The same things were measured in two ways. Each way mixes the same 9 hidden numbers, adds some noise and spreads widely along 5 directions of its own, which tell nothing about the thing.
Some things both ways: the first way, then the second way.
[  0  13  -5   4   3  -2   6  11  -7  25  20 -11  11   9 -14 -11   1 -12
  19 -26]
[ -4  11  -7   6  11   6   0  15   1   9  18   1 -17  14  -1   1   5  -2]

[ -8  13  -5   3   9   1  12  19   6  21   1  -2   3  -5 -12  -5  -1  -4
  26 -17]
[-19  -9  13  11  16   0   2  24 -22  -5  12  -5 -22   7  12 -14  29  -6]

[11  0  9 -2  3  0  7  2  6 -5 -3  9  6 -5 -1 -6  2  3  1 -9]
[ 13  16   2   5   3 -11   8  -9   6  -3   1   5  11 -15  -2  11 -25  16]

[ 20   2  -3  15  10 -10  11 -10 -17  -5  24   0  -5  17  11 -11   5  -5
   1 -16]
[ -2  19  -2   1   1   4   5  -9  24 -10  10   8   2   7  -7  -2   1  10]

[  9  -7 -10  -3   7 -10   9  14  -8   1  12  10 -11  15   7  -6  -6   1
  11  -9]
[  0 -13   6   0  10 -17   3  -7  -5  -5   6   0 -19  -1  18  -9  23  -4]

[ -7  16 -20  -9   5   3   2  14  -2  28   4   5 -12  -1  19   1  15  17
   6  -6]
[  2   6 -13  -6   9  -3   3 -12  19  -8  15  -1   3 -19  -2  -3  -4  -5]

[  6  12 -21  16   1  -8  23   6  16   2 -12 -11  15  12  -5  -7  -2 -14
  13 -16]
[-10  12   4   5  -5  -1   4  -1   8 -18   7   5 -11   1 -11  -5  14   2]

[ -5  -3  11  15   9  -6   8  -5   5   4   3 -16  12   0   7  -3   2 -10
  -2 -15]
[  0  -8 -15  11  10 -13   0   2   1   0  22 -12 -19 -14  21  -1   8 -10]

[  8   1  10  -3   6   5  -9  11  -2  15   3  -2 -10   4   1  -6  -4  18
  -4   2]
[ -2 -15  11  -8   8  13   7  -6  18   8 -10   4  12  17  -9   0   4   1]

[ 14  10  17   0  13  -1  -1   2  -7  10   1  -2   7  11  -4 -12 -17  -7
   1  18]
[  4  11  -5 -17   8 -14   2   7   2  55   3   2  -2  15  -1   1  10 -16]

[  3   2  21  -5  -4   3  -5  -6   1  10  -2   1   7  -8  -8  12   5  11
 -11   1]
[  7  -6  -4  -7  -6 -17  -1 -10  10  -2   2 -15  -8  -9  -5  10   5   5]

[ 10  13   0 -17 -10   3 -10   4 -14   8  16   9 -18   0   2 -10   8  15
  19  -5]
[-17  24 -16 -19  -3   0   7 -19  18  -8  -2   1  30 -10 -17   1  -4  -5]

[ 11  18  -7   4  10  -3   3   2  -8   8  -3   3 -23  -5  -3   4  12  13
  19  -5]
[ -5  11   8   0  17   2   0   3   0  -3  17   8 -15  13   3 -10  20   7]

[-10  -9 -10  -8 -10  -7   0   8  -5   7  25 -13   6  16   9  -9  -5  -9
  26 -28]
[  6 -16  -3  -6  20  -7  -5  18  -3   6 -10  -6 -25  12  19  -3  27   1]

[  3 -13  29 -17  -8 -10   9  -1  -8 -14  -4   3  -7  -3 -23   1 -17 -22
  13  -3]
[-18   3  13 -10  -1  -2  -1  21 -20   4   6  -3   3   1   6 -12  12 -20]

[ -1  -6 -12  -5 -19  -4   8   6   1   5  21   4   0  16   3   0   0   4
   0 -17]
[ -7   4 -15 -15 -23 -16  -7  -9  18  -2   0 -14   4  -7   2   1  10 -12]

[  9   8  13  12   9   0   3 -15 -12   6  15  -6  -1   0  -1   1   6   7
   2 -11]
[  2   6   2   3   9   8  -3  -1  11 -15  13   4 -13  10  -5   1   4  21]

[ 17  11   7  -3  -8  -5  -8  13 -11  24   9  13 -13  -3 -27   6  15   7
  -7  -2]
[ -2  15  -2  -5 -18  -2   2  -2  29  23  13  -2   7  16 -11   5  -2  -9]

[  9  19  24   7   5   3   2 -14 -18  10  24   4   0  -1  -7  -7  -4   1
   2  11]
[ -8   6   9  -8  10  11 -10  26  -5   6  -2   8 -14  28   4  -8  23   6]

[ 12  13   5   4  -6  13  12   2   5  10  10  16   3  -7   1 -11  12  22
 -11 -11]
[-13  11  -1  -6 -16  -9   4   0   4  -1  -7 -13  14   0  -8   5   2  -4]

[ -1  -8  10 -13 -14 -10  -9  26   2   3  17   9   9   8 -29  -7 -15 -17
  28  -8]
[  4 -18  11  14  14  -2  -2  14 -20  -2 -13  10 -19   6  25  -4   8   8]

[ 15  19   7 -17   1  -2 -11   5 -18  15   3  17 -24 -11  -4   4  18  10
   6  10]
[ -4  21 -12 -14   5  -5   5  -8  13   6  16   7   6  -8  -3  -4  -5 -15]

[ 10  16  17  -4   8   5  -6   3  -7  15   8  21  -6 -18   7  -5  17  18
  -8   5]
[ -6   2  14   0   1   5  13   5  22 -13 -14  -2  21   1 -16  -4   6  11]

Other things, the second way, with their names:
(73): [  0  -3   0  10   3  -3   2  13   0  21   9   3 -16  18  10   2   6 -10]
(797): [-11   4  -1   1  -2  14  -1   8   7   0   7   4   2  19   1   1  -5  -4]
(584): [-12  15   4 -19  -8 -16  -2  16  10  23  11 -18 -10  14 -13  -8  39 -13]
(40): [-16  -3  17   1  -7  17   7   8   9 -17 -31  10  34   6  -6  -5  -5   7]
(13): [-17  13   2   4 -13  11   4   4   7  -6  19  -4  14  -3 -18   4 -12  -7]
(731): [ -8 -12   8  -7   0  13  -8  19  -9  35   6  -3 -11  34   1   6   5 -15]
(343): [  4   8   0 -18   6 -12  -7   3  10  17   1   0 -19  22   0  -3  29   6]
(108): [-13  -1  21   4   2  11   3  17   8  12 -13   6   9  24  -9  -9  20  12]
(170): [-19  -4  19   3  -5   8   4  23 -11   1 -17  -7  13   9  -8   0   9   7]
(119): [  5  19  -3   4  15   4   9 -11  11 -11   5  16  -5   1 -11   3  -5  20]
(69): [ -7  27 -10  -6  -5  -3  -6   6  -1  -8  12  -4  -1  -5  -5   5  -8   4]
(38): [-16  -6  -7 -10  -5   1  -4  -7  22   6  13 -14   2   7  -8  -5  26  -8]
(762): [-19   8   8   1 -10  -2   6 -17   9   6   6   0  40 -17 -15  -4 -11   1]
(400): [ -3   9 -15 -13  16 -27   9 -16  -7   3  15 -13 -12 -12   6   0  13  -5]
(533): [-20  14   2   9  -2   1   0  15  -7  -4  23 -10  10 -13   2  -4  -5  -8]
(732): [-18  -1  -3 -13   7  -1  -3  19 -17  21  23  -4 -21   6   8  -9  19 -39]
(114): [  1  -2   9  -1  10   2   8   2   0   9   3   5 -16  23  -7   4  11   5]
(199): [ -1   7  14   9  16   7  12   7 -16  -4  -5  13   5   2  -2   3 -15  12]
(604): [-19  12   2   3 -16 -22   1  12  -8  14  14  -9 -11  -2   5 -11  29 -21]
(529): [-13   1   7  15  -6  14   1  -1  -7  -4  -5  15  10   5  -1   4 -11  10]
(429): [  1  25 -13   5   0  13   2  -4  22 -15  10  14   6   2  -6   8 -23   9]
(446): [ -2  12  -7   8   6  17  -1   6   1 -42   5  14 -10  -5   3   7 -19   9]
(406): [ -9  23  -5 -13   1   5   0  -3  10 -12  -6   6  24  -7  -6  -1  -8   8]
(662): [  1  12 -13 -20  -1 -18   2 -12  14  21  -3  -8  -2  18  -2   9  13   1]
(395): [ 1 -6  8 -3 16  2  3 -6  1 19 -8 12 -1 20  2  0 13 15]
(45): [  0   0  -1  -4   8   6  14  -7   1 -15 -10  -2  14 -10 -12  10 -19   3]
(388): [ -2  25   2 -13  -5  -6   3 -13  18 -10   6  10  -4   4 -18  -1   9   5]
(409): [ -1  19   4   6  -6 -13   3   8  11  -7   3  -8  -8   3  -5   0  12  14]
(517): [ -9  -7   5   1   8   2   0  16 -11  -5 -15   2   1   6  14  -6  11  -4]
(36): [  0   6   2  -4 -11  -5   6  -4  20  31  -3  -5  10  20 -16   6  11   3]
(562): [  1  -6   6  -9  14   5  -3  -3  13 -18   2   9  -9   5   6 -10  14   4]
(666): [  2   7   7  11  12  12   2  19  -2 -11   5   8 -16  16   0   3  -4  14]
(303): [-22  11  23   4  -3  18  -6  36  -2   2  -4   6  -2  32  -6 -11  23  11]
(501): [ 10   4 -18 -14   3 -24   5 -12   6  13  14 -15 -21   0   2  11   3 -11]
(27): [ -5  10 -12  -5  -2  -8  -3   6  -9  31  -3   6  -3  14  12   4   1  -7]
(726): [-14  10   0 -17  -4 -16  -5  20   5  28   0 -12   5  -1   4 -15  35 -17]
(8): [  6 -13  16   0  14  -2   7   0   1 -16 -23   2   3   1  -1   1   6  18]
(426): [-10  -2   2   3   2  -8  -4   4  -9 -20   2   9 -25  -6  15 -14  25  -6]
(545): [ 11   3   1   1   4  -2   2  -3  19  -9 -20  -3  11   2  -6   9  -2  34]
(641): [ -1  10  -8  -2  -1   2   1 -27  18  10  15  11  23  -7  -1   5 -22   3]
(473): [-17  -9  16  -2  11  13  -5  30  -3   5  -1  -6  -4  18  -1 -12  29  -2]
(17): [ -7   7  -8  -6  14   2 -11   5 -15   0  17   7 -21  12  16  -2   7   0]
(30): [ -7  21  -6   0   0   4   2  -1   4  11   6  11   9   7  -7   5 -11   4]
(365): [-13  -1   8  -3   6  23   3  13   2   1 -14  16  14  18  -1  -1  -7  -7]
(635): [ -9   8   6   0 -22  -9  -1   3  30  10 -11  -1  21  -1  -5  -7  17   0]
(128): [  0   9  13  -1  11  16   6   0   1   5   8  11   9   8 -18   5 -14  12]
(805): [ -6  25  12  -5  -4   5  -2  11  12  -4  10   4  13   0 -15  -5  -1   7]
(661): [  2  12 -10  -7  21 -14  -3  12 -16  11  11  -9 -12  -6  12   0   3   1]
(106): [-21   5   8  -2 -24  -6   6  -3  12 -20 -22  -5  24  -8  -8  -5  11  -2]
(622): [-4 18  1  3  0 -3  1 24 -9 29  8 -3 -1 14  0  6 -4 -4]
(527): [-13  35  -1 -21 -17  -5  -3  -8  34   7   5  -2  14  12 -27  -4  23   6]
(702): [-12   3   7  -9   8  12  12 -22   5 -28   0  14  18  -3 -11  -3  -9   1]
(9): [-16   5  13 -13 -14  10  -3  16   6  11  -3  -6  12  15 -22   3   6  -7]
(471): [-22  -3   6  -4  -4 -15   4   4  -8  32  14 -11  -1   7   1 -11  29 -20]
(185): [ -4  -7  -4  10   4 -17   5 -15  -4 -10  -2   0  -3 -14  19  -6  11   2]
(245): [ -2   2   4  16  -7  -2   0   5   6 -15   4  10  -6  -5  11  -6   2  -2]
(591): [-23  -2   8   4 -14  21  -3   3  21  -6  10   1  29  -6 -11  -8  -5 -12]
(80): [ -2   7  -5 -13  16  -5  -2   6  -1 -18  -4  -3  -8  -1   9  -5  13   4]
(796): [  7   4  -8   1  26  -4   3  10  -1  -1  12   3 -26   5  14   1   7   3]
(587): [-11  -5   4 -15  -2  -8   0   5   9  42   1 -16   6  19  -9   0  25  -9]
(611): [-26   4  20   4 -14  13   3  21 -13 -35 -17  -6   8   2 -17  -1  10   5]
(354): [  3 -10   6  11  19  -2   7  13 -10   5   0   4 -23  14  11  -2  16   6]
(542): [  0  -8  -3   7  -3 -20  14 -31  15  -2   6  -5   2 -12   1   2   4   0]
(669): [-21  10  13   3  -6   4  -3  16  -4  -2  18  -9  17  -8   0 -11   3  -8]
(52): [ -3   0  -8  -8   1   6   3  -6  22 -22  -7  -3  14 -12  -5   3  -4   1]
(215): [  3   9 -14 -11   7  -1  -1  -8  -1  -6  -7   4 -14  14  -2  14  -1  15]
(159): [-15  -8   7 -10  -1   2   9   1  -6   9 -14   0   4  18  -4   0  15  -9]
(117): [-19   3   8   1   4 -10  -4   9 -11  -9  16  -6 -10  -7  10 -17  32  -4]
(745): [  8   1  -8  -3  -2 -31  12 -16  10  20  -3  -4   8 -19  10   0  -1 -11]
(598): [ -2  18  -6  -3  -6 -11   9   7  18  13  -2   4  -3   6  -1  -1   9 -14]
(266): [ -5  21   5   5  -4   1  -1  10  -2 -26  -7  11   3  -3   1  -2  -3  13]

Some of these things the first way, each followed by its name:
[ 10  10  13  -1  16   5  12 -10 -14   4  10   2  -1   1  12 -16  -1   2
   0  -6]	(400)
[  8  19   2   6  -2   5  10  16   2  16  11   7   6   5 -20 -18  -8  -2
  12  -4]	(30)
[ -2  16 -11  -1  13   4  18   7   0  26  -5 -12   7  11   5  -8  -7  -4
   3  -6]	(732)
[ 27   5  16  -2   9  -4 -23   8  -4   6  -5  16 -14 -11  -8   6  18  26
  -6   9]	(542)
[ -7   9   6 -19  -3  -4  -5  12 -10  19  15  14  -5  -2  -8   3  -7  -5
  24  11]	(726)
[ 14  18 -30  10   8  -6  11  10  13   6  -8   9   0   0   7   1  16  16
  16 -12]	(604)
[  9  -1  27   6  14   6   0  -4  -7   8   8 -10   3   8  -6  -8 -21   7
  -5   5]	(587)
[ 13  21 -15  -1  20  12  12  19   4  22  10  16  13   4  10 -26   0  17
  13 -13]	(199)
[ 14   9   2   4  -3 -15  -8  -9   4 -10  -9  -1   1  -2  -3  10   9  -2
  18   8]	(426)
[ -4   3  -1  21  16  -2  32  -4  12  -7 -10  -6   4   3   7  -5 -15  -7
  11  -4]	(117)
[ 14  17  15  10   0  -1 -10   7   5  15  -7   3  -4 -17 -23   5  19  13
  -7  -1]	(73)
[ 14   9  14   7  -2   7  15  -3 -11   6  24   7  -1  13  -3 -20 -10   1
 -15  -1]	(662)
[  5  10 -25   7  -5  -4   2  20  12  11  10  16  -2   5  10   1  11  18
   5  -2]	(635)
[ -3  10   1  10  23   9  10  -2 -14  21  32  -5  10  12  23 -15  -8   8
   5 -14]	(473)
[ -7  14   3 -13  -5   0  16  19  -5  22   4  16  -5  -8 -30   3  -5 -12
  17  -4]	(805)
[ -2  15 -21   3 -10  -2  18  18  10  17   1  10   2  -6 -16   1  18   0
  16 -29]	(409)
[ 14  -8   7   6  -2  -4   0  -6   0 -15  10 -11   0  16  13 -17  -8   1
   4 -12]	(365)
[  1  -4   8  10  14   0   5  -4 -17  12  34 -15   5  25  12 -10 -16  -3
  -2 -10]	(38)
[ 15  18   0 -17  -3   8  -7  19  -8  18  -3  23 -31 -11 -11  -3  12  28
   7   4]	(702)
[ 14  14  -4   4   8   3 -10  13   4  11  10  21  -8  -6  13  -6  13  32
   7   3]	(185)
[ -2  23   2  -9   2   3   8   8 -11  31   2   7  -7  -8 -19   8   5   2
   8   0]	(584)
[  7   7   0  -7  -2   0 -10   7  -2   7  17  12  -4  -3  12  -8  13  18
  13  -7]	(517)
[  4  -9  -4 -17   0  -6  -1  17  -5   7   1 -13  -1  15 -22  -7 -17  -8
  36 -27]	(128)
[ 10  17  18  -1  -9  -1  12   3  -9   5  27  28   7  -5 -22 -14   1 -14
   2   3]	(266)
[ -9   3  19  -6 -15   6   7  16   1  16  27   9  14  -1 -24 -13 -12 -11
   9 -12]	(545)
[ 15   4   3  10   9   0   5  12  -3  14  18  -2  16  20 -10 -16 -16  -4
   0  -7]	(36)
[  8   8  20   1   4  -6  -7 -14 -14   4   6  -8  -8 -11  -1   0  20  -4
   7 -13]	(796)
[ 21   1   2 -11 -11  -4 -25   4   7  -8 -13  -7 -12  -2  -8   3  10  26
  20  -6]	(159)
[  8   1   3   9  -1  -7   8 -16  -2 -12  -7 -15  -6   9   2   4  -5  -1
   8  -1]	(343)
[ -2  11  17   4   2   5   4   1   6   8  -9   4  -8 -27 -12   7  16  14
   8 -13]	(533)
[ 14 -15  -4  -8 -16 -11  -1   7   1 -20  19  10   3  15   0 -10  -3  -1
  17 -18]	(106)
[  3  -5   8   5  15  -2  12  -6  -4  -6   4   1  -8  -3   9   1  -1  10
  10 -14]	(669)
[  5   7  16   1  -4  11  -8   0  18   1 -11  -2   7 -17  -9   0   7  24
  13  -9]	(170)
[ 8 23 -9 24  8  6 16 -5  8  7  3  0  3 -3  4 -5  8 16  9 -8]	(303)
[ 13  13  -7   3 -14   3  -7  14  12   5   4   0   4   8 -13 -11  -3  11
  19  -4]	(27)
